There are 9 hidden switches. A switch that is on adds its own fixed numbers to the row, and there is some noise. The rows also spread widely along 12 directions, which tell nothing about the answers.
(in the rows, 128 means zero)
Known rows, each followed by its switches (1 for on, 0 for off):
[117 127 175 117  93  82 108 118  97 134 115 115 134 121 128 119 133 128
 110 105 182 144 158 109 131 112  82 157 118 171 109 133 116  94] : 1 0 0 0 0 1 0 0 1
[ 91 148  81 119 122 153 169 150 187 143 106 117 151 119 190 128 163 100
 125 130  98  76 153 124 136 121 202 102 151 117 105 147 153 192] : 1 1 0 0 1 1 1 1 0
[ 80  96 125 116 148 145 172 127 114 123 137 149  95 126 120 109 149  87
  64 169 179 155 209  96 154 159 130 139  70 124  94  90 159 132] : 0 0 1 1 0 1 1 1 0
[ 88 115 178 103 132 135 162 130 101 179 156 100 161 128 180 102 101 168
 139 109 158 175 137 104 153  53  93 148 126 135  86 117 170 132] : 1 1 0 1 1 1 1 1 1
[115 116  97 117 152 145 130 128 193 117 103  88 106  90 165 149 178  85
  75 164 160 154 195 122 130 148 188 127  93 161  72 103 128 149] : 0 0 0 1 1 1 0 0 1
[ 93 116 173 128  84 131 164 106  51 141 141 123 119 137 136  88  77 121
 123 116 186 149 196  81 142  99  93 141 110 150 114 145 136 111] : 1 0 0 0 1 1 1 0 0
[118 126 107 143 173 193 135 110 137 109 131 123 153 163 154 108 131 135
 111 135 133 145 141 119 139  94 140 142 114  90  78 152 171 138] : 0 0 0 1 1 1 1 0 0
[ 48  77 126 176 142 139 155 110 124 106 105 164 124 133  54 115 154  99
  91 203 133 109 159 120 156 172 130 137  85 107 154  77 157 116] : 0 0 0 1 1 0 0 1 0
[114 161 117 134  74 117 106 119 115 140 124  94 137 125 128 127 108  95
 132 136 152 104 148  91  82 143 149 126 142 119 121 112 107 172] : 0 1 0 1 1 0 0 1 1
[ 94  92 143 163 130 140 128 122 187  90  78 140 149  97 118 129 202  96
 103 142 125  84 155 102 177 177 171 126 140 145 131 108 141 105] : 0 0 1 1 1 1 0 0 0
[119  55 128 135 183 162 141  95 141  87 141 183 128 110 106 111 127 117
 107 181 120 128 128 128 131 149 185 127 152 115 122  99 139 116] : 0 0 0 1 1 1 0 0 0
[136 129 141 152 128  71  75 149 159 158 127  92 114  95 137 114 168 135
 123 168 120 149  89 163  81 149 128 119 170 166 106  89  95 157] : 1 0 0 1 1 1 0 1 0
[ 93 124  61 136 149 147  79 143  80 172 130 166  71 112  70  74 141  82
 123 174 112  97 102 128  97 190 138 128 149 115 100  98 132 134] : 1 1 0 1 1 1 0 1 0
[ 97 111 141 138 137  67 128 129  90 154 155 159 120 146 106  88 160 125
  72 169 154 153 144 128 105 141  88 158 107 110  94  71 120 139] : 1 0 0 0 1 1 0 1 1
[113 141 122 178 144 153  94 135 121 168 118 118 172 140 130  65 195 144
 152 105 115  97 103 109 143 162 114 145 164  88 103 107 148 138] : 1 0 0 0 1 0 0 1 1
[169  92 175  81 131 108  96 129 101 160 167 154 133  74 156 106 121 114
 156 142 166 125 115 104 119 170 128 139 143 155 118  51 120 102] : 1 1 1 0 1 0 1 0 0
[ 69 107 143 106  93 161 168 112 123 118  97 168 155 107 113 130 116  75
 155 119 134  42 146  72 161 145 164 123 156 125 151 116 158 114] : 1 1 1 1 0 1 1 1 1
[113 157 108 132 148 104 120 168 166 161 106  86 144 118 158 119 208 106
 108 155 133 110 148 123 133 160 118 140  88 113  92  80 133 155] : 0 0 0 1 1 0 0 0 1
[ 81 149 147 168 107 114 139 133  82 159 141  96  93 153 120  80 132 123
  63 142 178 193 203  96 132 130  77 148  89 130  86 122 127 154] : 0 0 1 1 0 1 1 1 0
[ 77 111 148  97 165 110 185 137 147 156 155 110 157 141 183 147 121 180
 117 118 123 183 105 162 134  22 100 131 123 133  90 148 171 145] : 0 0 0 0 1 1 0 1 1
[ 59 150 156 136 116 128 176 120 188 127  76  85 178 142 164 164 151 137
 118 131 121 114 149 132 178  53 127 135 106 130 121 143 173 126] : 1 1 1 1 0 1 0 0 1
[152 161 147  99 122 127 136 153 209 155 121  69 209  97 219 151 158 119
 206 130  98  51  81 117 113 131 180 101 165 106 137  79 151 180] : 1 1 1 1 1 0 0 1 0
[ 80 158  60 141 114 182 103 122 182 128  65 110 123 119 127 156 185  61
 122 137 136  74 150 119 135 160 183 125 111 124 104 120 163 150] : 1 1 1 0 1 1 0 1 1
[112 125 101  96 180 116 151 147 176 138 154 111 115 120 168 146 163 114
  81 184 134 158 146 153 108 126 145 126  88 121  78  88 156 176] : 0 0 1 1 1 0 0 1 0
[120 131 151 157  73 105 130  90 110 121 152 120 122 136 143 106  98 110
  95 167 165 155 189  97  81 144 178 126 143 123 116  93  92 175] : 1 1 1 0 1 1 0 1 0
[112  87 186 155 142 105 147 125 119 145 148 130 176 119 137  71 155 151
 138 157 130 122 133  99 141 153 126 136 148 103 132  65 140 134] : 1 0 0 1 1 0 0 1 0
[111 100 135  90 204 144 135 139 143 164 171 130 145 119 157 120 147 158
 125 150 135 165  94 143 143 104 111 149 101 113  80  81 191 123] : 0 1 1 1 1 0 0 1 0
[131 166  68 124 143 157  96 133 179 116  82 122 146 129 144 150 174  95
 154 134  94  50  88 151 112 137 160 122 140 115 113 156 155 146] : 1 0 0 0 1 0 0 0 0

New rows, each followed by its switches (1 for on, 0 for off):
[110 133  93 156 155 158 127 135 190 125 101 107 120 110 152 134 172  96
 111 161  97 113 132 136 126 147 192 103 152 126 105 125 132 166] : 0 0 1 1 1 1 0 0 0
[ 67 142 118 191 130 130  90 123 138 157  86 102  90 125  92 117 149 128
  98 180 115 157 116 162 136 120 110 134 123 158 110 119 140 121] : 1 1 1 1 1 1 0 0 0
[ 70 116 145 106 139 131 152 141 102 167 128 120 120 103 103 143 103 120
 179 150 117 108  78 139 135 114  81 112 119 143 156 100 178 112] : 0 0 1 1 1 0 0 1 0
[116 102 108 107 144 125 106 134 146 144 115 118  91  73 130 122 161  79
 104 189 160 137 169 122 128 180 167 131  92 165  97  65 128 115] : 1 1 0 1 1 1 0 0 0
[116 118 101 120 174 160 111 103 149  84 108 204 156 165  96 134 147 109
 101 181 110  78  83 153 135 115 136 155 118  81 108 122 177 101] : 1 1 1 1 0 1 1 0 0
[142 158  68 118 145 117  78 125 154 114 112 109  81 117 121 140 139  88
  96 194 125 128 118 174  68 144 152 127 127 148  88 132 109 160] : 1 0 0 1 0 0 0 0 0
[108 128  77 155 189 159 139 123 161 120 144 151 109 168 146 108 163 135
  49 166 113 172 141 162 116 114 157 130 130  89  63 140 148 184] : 0 0 1 0 0 1 1 1 0
[ 61 127 141 166  78  49 124 127 147 124  88 147 114 127  89 133 167 119
  63 173 129 118 147 149 123 132 126 132 121 164 143 119 104 131] : 1 1 0 0 0 1 0 1 0
[104 120 185 110 130 130 147 111  99  99 110 155 217 167 117 115 146 137
 155 111 157  64 118  92 178  99  60 178  76  93 138 128 203  66] : 1 0 0 1 1 0 0 0 0
[100 138  79 125 150 183 110 140 143 153 102 148 130 118 125 107 179  94
 144 119 112  68 113 113 150 174 163 124 148 110 105 127 169 127] : 1 1 1 0 0 1 0 1 0
[170  92 122 107 162 163 127 109 125 109 156 168 146 105 143 107 102 116
 160 128 111 102  99 117 103 152 197 107 201 105 122 121 114 131] : 0 0 0 0 0 1 0 0 0
[126 125 110  85 136 102  94 150 119 158 136 128  69  72 119 125 151  78
  89 164 175 143 162 114 115 186 127 140  91 179  85  81 114 115] : 0 1 1 1 0 0 0 0 0
[ 93 141 128 186 105 142 146 104 140 112 101 117 173 143 116  95 142 108
 134 145 103  66 145  97 119 156 171 119 176  72 149 115 119 172] : 1 0 0 1 0 0 0 1 1
[116 156 110 119 144 128 136 131 128 139 135 118 126 140 134 110 144 104
 114 165 134 110 137 126 103 151 129 132 119  96 105 107 147 166] : 1 0 1 1 0 0 0 1 0
[115 127 138 142 137 142 165  95 127 133 187 135 151 161 179 103  82 169
  99 129 116 168 136 124  96  71 175 125 182  88  86 156 134 193] : 0 1 1 0 1 0 0 1 0
[ 82 112 106 118 141 108 137 130  99 159 138 144  84 110 116  86 146  98
  55 178 164 153 205 108 130 152 134 158  92 138  70  89 126 131] : 1 1 0 1 1 0 0 0 1
[116 123  89 138 173 117  92 134  83 169 169 172  77 135  93  57 141 118
  72 192 130 159 128 135  86 175 129 142 145  98  72  82 118 152] : 1 1 1 1 0 1 0 1 0
[ 89 118 133 219 115  98 115 126  96 140 108 150 109 141  59  77 156 111
  82 195 119 123 145 128 130 192 105 127 124 110 155  72  96 132] : 0 0 0 0 0 0 1 0 0
[ 47 128 125 203  91 106 137 140 143 136  70 154 143 129  87 104 185 115
  97 149  91  68 137 124 177 154 125 125 142 132 156 132 127 125] : 0 1 0 0 1 0 1 0 0
[113 163 115 110 122 114 128 123 181 109 110 103 173 161 160 155 161 118
  89 153 157 116 154 131 111  93 144 154  86  99  84 120 149 162] : 1 1 0 1 0 1 0 1 1
[135  73 199 117 136  78 142 108 108 128 174 157 163 112 139 115 103 160
 119 162 152 157 127 118 129 115 124 147 127 130 135  68 121 103] : 0 1 0 0 1 0 0 0 0
[110 161  54 109 161 159 132 177 195 181 111 103 121  98 191 115 195 108
 131 135  94  92 123 146 135 147 181 106 141 131  83 131 153 185] : 1 1 0 0 0 0 1 1 0
[ 88 163 144  81 116 134 180 148  90 195 140  73 161 128 168 114  91 127
 188 118 143 105 137  93 135  92  94 128 102  98 128 100 172 148] : 1 1 0 1 0 0 0 1 1
[ 60  99 117 195 127 128 132 116 105 144 122 123  74 112  63 100 115 110
 103 204 114 154 139 142 111 162 135 107 137 136 142  93 117 152] : 0 0 0 1 1 0 0 1 0
[117 120 136  71 103 132 110  96 120 119 103 134 144 103 111 199  60  93
 198 154 140  80  66 148  98  85 127 119 115 151 164 103 151  89] : 1 1 0 0 1 1 0 0 1
[153 119 136 134 122 151 110  99 189  82 121 106 163 120 188 123 159 120
  70 125 177 147 205  87 139 130 199 152 125 151  67 141 122 146] : 0 1 0 1 1 0 1 0 0
[152  88 151  39 148  80 119 154 109 167 160 144 106  55 156 131 114  97
 154 160 150 124  99 131  93 141 119 125 146 177 105  51 109 115] : 1 0 0 1 1 1 1 0 1
[ 94  74 141  99 188 214 166 108 102 140 134 168 149 117 130 115 110 130
 165 100 135 114 117 101 192 111 119 140 132 112 122 121 196  75] : 0 0 1 0 0 0 1 0 1
[113 156  70 132 161 184 100 139  75 164 129 124  90 139  95  88 136  82
 135 154 135 108 132 103 114 178 104 139  93  84  91 109 163 129] : 0 0 1 1 1 0 0 0 0
[ 84  74 137 107 139  85 160 123 132 123 141 177 104 109 118 137 121 127
  70 152 131 156 130 153 117  99 133 121 154 166 109 126 116 137] : 0 0 0 0 0 1 1 1 1
[109 172 102 168 102 159  54 121 105 130  87  96 150 157  73 124 155  88
 143 148 171  89 123 100 124 176  92 158  60  93 125  96 164 114] : 0 1 0 1 1 0 0 1 0
[118 126 144  77 117  68 133 123 132 123 131 153 110 114 129 182  93 112
 135 170 112 108  69 179  76  76 115 114 142 166 134 128 129 127] : 1 0 1 0 1 1 0 0 0
[126 135 136 100 131 174 138 106  83 124 145 127 137 134 134 117  82 103
 158 125 151 108 138  86 121 123 122 137 120  99 116 131 159 126] : 0 0 1 1 1 0 0 0 0
[111  80 155  95 148 132 181 124 136 145 169 116 120  79 179 105  91 147
 126 121 133 167 154 113 124 101 171 105 184 164 104 145 126 154] : 0 0 0 1 0 0 0 1 0
[ 99 118 126 132 159 171 199 149 145 159 138 107 166 118 168 103 119 124
 180 153  81  95 112 116 145 128 167  83 157  73 147  90 157 179] : 0 0 0 1 0 1 1 1 0
[119 126 109  98 111 145  99 133  75 175 146 125  82  89 136  83 102 114
 139  95 164 140 143  99 110 140 143 129 169 177  85 160 121 126] : 1 1 0 0 0 1 0 1 0
[106  94 131 130 167 129 107 130 127 118 131 160 149 139  93 106 181 123
  98 155 155 123 123 122 144 163  97 166  87 112 104  87 169 103] : 0 0 0 1 1 0 0 1 0
[162 148 154 115 118 110 104 120 151 140 146  83 134 104 169 150  82 143
 150 152 118 150  90 141  78  98 158 104 174 143 117 112 102 157] : 0 1 1 1 0 1 0 0 0
[ 95  81 149  90 150 107 165  99 153 104 132 166 123 122 120 178 103 112
 108 191 139 136 105 168 107  90 131 126 115 138 135  78 152 123] : 1 0 1 0 0 1 1 1 1
[ 79 124 102 130 105 124 171 130 155 113 111 155 148 135 150 103 190  88
  75 135 137  77 206  89 149 156 191 135 118 111 101 131 141 161] : 1 1 0 0 1 1 0 1 0
[ 90 113 134 134 117 148 167 111 182  91  86 127 179 119 153 142 167  86
 121 163 135  66 185  94 170 143 193 130  97 118 137 102 160 124] : 1 1 0 1 1 1 0 0 0
[131 134 145 162 119  67 112 127 163 122 129 116 140 122 139  98 167 135
  86 168 116 125 137 138  88 152 154 125 176 130 113 105  84 177] : 1 0 0 1 0 0 0 1 0
[130 122 124 166 154 156  86 113  64 158 138 127 125 138  85  73 122 122
 158 173 144 135 114 123 118 174  93 146 104  89 127  64 146 107] : 1 0 0 0 1 0 0 0 0
[131 133 126  97 106 149 125 100 139 115 128 102 143 108 159 145  75 118
 179 116 119  93  93 129  81  93 168 109 191 148 123 169 134 159] : 1 0 0 1 1 0 0 1 0
[116  72 144  77 138 126 156 108 160  83 139 144 131 102 145 161 124 100
  94 156 176 143 167 113 121 123 170 132 100 158 108 112 149 125] : 0 0 0 1 1 1 0 1 0
[104 147 146 138 134 134 149 151  78 196 160 115 173 138 154  52 124 146
 172 125 115 109 117  91 133 130 114 126 153  74 113  94 150 155] : 1 1 0 1 1 1 0 1 0
[168 150 102  63 168 138 139 134 187 130 144  96 147 113 227 144 134 135
 139 121 120 122 113 152  95  85 180 123 159 137  72 166 140 169] : 1 0 0 0 0 0 0 0 0
[ 62 110 172 179  77 117 171  98  64 125 128 135 132 164  87 101  86 123
 108 150 163 146 174  99 136 112  86 130  98 115 153 118 136 135] : 0 0 0 0 1 1 1 1 0
[138 112 194 158  99  63 101 111 149 107 133 139 185 127 132 123 130 164
 110 141 122 121 103 131 113 111 132 144 182 143 136 117  96 124] : 0 1 0 1 1 0 0 0 0
[129  98 175  81 133  86 146 127 108 170 164 142 141  82 160 123 110 123
 147 157 148 128 126 113 123 134 132 134 137 137 123  47 125 118] : 1 1 1 0 1 0 0 0 1
[ 86 120  99  92 156 175 167 134 118 132 137 129 135 127 139 119 130 101
 142 125 138  97 146 104 142 127 134 130 103 107 105 139 187 138] : 0 0 0 1 1 0 0 1 0
[154 114 125 158 128 115  65 111 140 136 137 108 114  93 135  81 169 108
  90 151 164 153 160 103  86 198 173 144 176 150  76  81  79 161] : 1 0 0 1 1 0 0 1 1
[ 89 121  91 115 172 194 130 131 109 134 106 151 128 142 129  95 149 115
 128 113 134 104 129 117 172 107 108 152 112 123  79 172 199  98] : 1 0 0 1 1 1 1 0 0
[ 55 122 163 216  78 117 116 111  71 175 113 117 122 129  75  71 111 150
 140 142 126 136 133 113 142 139 102 126 159 136 157 114 122 127] : 1 1 0 0 1 0 0 1 0
[ 95 164 135 109  94  93 161 125 138 100 111 155 185 158 122 167 123  98
 135 162 101  27 103 118 119 109 120 132 106  77 159 121 154 139] : 0 1 1 1 1 0 0 0 0
[ 93  74 143 138 172 192 146 113 101 168 141 124 144  92 123  82 106 136
 200 136 110 114  96 109 148 141 145 113 183 109 133  80 167 120] : 1 0 0 1 1 0 0 1 1
[ 93 114 152 147 132  78 116 140 148 138 105 126 133 108 103 143 141 141
 133 166  90 115  66 171 125 106  98 117 154 161 145 124 128 116] : 0 0 0 1 1 0 0 0 0
[130 155  76  89 120 155  80 120 189  93  79 129 134 114 128 201 159  69
 136 142 139  63 104 141 117 142 158 134  92 144 118 138 162 115] : 0 1 1 0 1 0 0 0 0
[141 170  80 149 117 139  52 131  98 134 127 145 136 152  90  81 153 102
 113 127 135  79 112  98  89 191 132 148 146  83  95 127 114 151] : 0 1 0 1 0 0 0 1 0
[ 94 137 117 112 164 168 164 159 114 224 161 111 139 116 198  88 123 153
 172 107  94 138  96 124 142  88 134 112 181 101  86 115 170 168] : 1 1 1 0 1 1 1 1 1
[117  90 164 100 112 114 175 121 102 107 146 193 172 116 149  92 136 114
 127  87 134  64 162  66 152 147 152 137 175 121 128 150 128 111] : 0 0 0 0 1 0 0 0 0
[145 165 146  78 135  83 108 149 115 167 141  88 113 112 155 141 113 125
 146 156 136 138  91 153  85 106  80 133 116 147 106 106 130 137] : 1 0 1 1 0 0 0 0 0
[192 131 138 123 123 104  55 115 135 141 151 128 138  88 152  91 144 103
 119 152 142 120 126  99  73 196 182 142 194 125  87  59  72 153] : 1 1 1 1 1 0 0 0 1
[137 169  94 104 114 170 158 135 161 116 114  94 175 146 180 143 145  82
 165 111 133  58 146  94 114 141 179 107 116  74 127 138 152 180] : 0 0 0 0 0 1 0 1 0
[107 141 136  89 156 112 145 115 123 147 144 103 140 144 143 155  78 152
 129 184 131 162 104 169 102  45 102 143  92 115 106 103 159 132] : 1 1 0 1 0 0 0 0 1
[111 113 116 146 170 187 155 122 113 152 155 145 162 137 152  57 121 143
 163 127  86 100 103 111 133 126 153 118 196  74 108 131 164 165] : 1 0 0 1 1 0 1 1 0
[ 49 118 138 154 123 131 146 125  91 152 109 137 138 152 104  99 148 133
 116 111 142 128 140 119 162 101  79 151 115 123 113 141 172 109] : 1 0 0 0 1 1 0 1 1
[154 174  91 157 125 145 103 141 169 124 109  81 132 132 176 103 169  98
  99 140 128 119 171 109 105 165 177 119 143 113  80 134  98 192] : 0 0 0 1 0 1 1 0 0
[135 111 140 112 118 117 102 117 139  97 115 166 166 135 124 120 182 100
 111 128 173  79 138 104 132 164 119 165 106 128 111 107 151 109] : 1 0 0 0 1 0 1 1 0
[156 147 109 132 150 126  93 132 173 104 116 129 169 145 149 132 167 122
 120 148 105  85  89 143 105 132 142 137 144 101 101 129 133 158] : 0 0 0 1 1 0 1 0 0
[ 68  85 139 149 139 138 184  93 144 100 103 168 162 133 106 142 119 112
 139 174  89  78 118 138 144 103 164 112 146  99 167 103 155 122] : 1 0 0 0 1 1 0 0 1
[133 155 114  82 142 121  97 145 122 156 127 127 120 112 116 164  96 108
 172 170 108  93  43 164  97 116  93 115 119 127 137  95 145 122] : 0 1 1 1 0 0 1 0 0
[120 140 174 146 104  89 128 123  97 155 150 114 172 140 142  88 102 148
 163 132 108 109  96 111  89 111 115 122 194  91 133  96 108 168] : 1 0 0 1 1 1 0 1 1
[138 142 147 131  85  88  98 134  91 170 148  73 101  95 128 121  97 111
 153 150 165 155 129 118  70 160 113 112 129 156 137  78  91 161] : 0 0 0 0 1 0 0 1 0
[118 169 124 174  97 129  97 108 146 142 106  87 169 150 134 120 132 142
 144 127 117 110 104 133 100 114 146 127 170 102 127 129 119 165] : 1 1 0 0 0 0 0 1 1
[ 96  86 161  91 117 113 164  97 159  86 108 129 136 106 128 184 109 104
 126 164 163 126 138 145 126  98 151 119  99 172 154 110 150 111] : 1 0 0 0 0 1 0 1 0
[148 110 188 125 136 102  97  85 116 107 159 124 156 156 127 132 100 159
 119 157 167 178  92 145  85  85  88 161 125 125 105  97 146 119] : 1 0 1 1 1 1 0 1 0
[ 68 103 166 133 146 112 190 121  97 154 132 119 117 124 124 105  96 147
 127 174 117 157 141 140 146  80 101 120 117 133 139 109 145 121] : 1 0 0 1 0 1 0 0 0
[ 61 125 110 116 183 140 188 165 115 176 124 134 131 131 147  91 156 130
 135 150  87 105 122 138 165 101 107 123 115 102 104 128 186 132] : 1 0 0 1 1 1 0 0 0
[117 129 195 124 103 115 120 118 147 113  99 120 201 122 124 141 140 141
 189  95 128  65  74 110 147 113  91 138 165 139 159 133 166  95] : 1 0 1 1 0 0 0 1 0
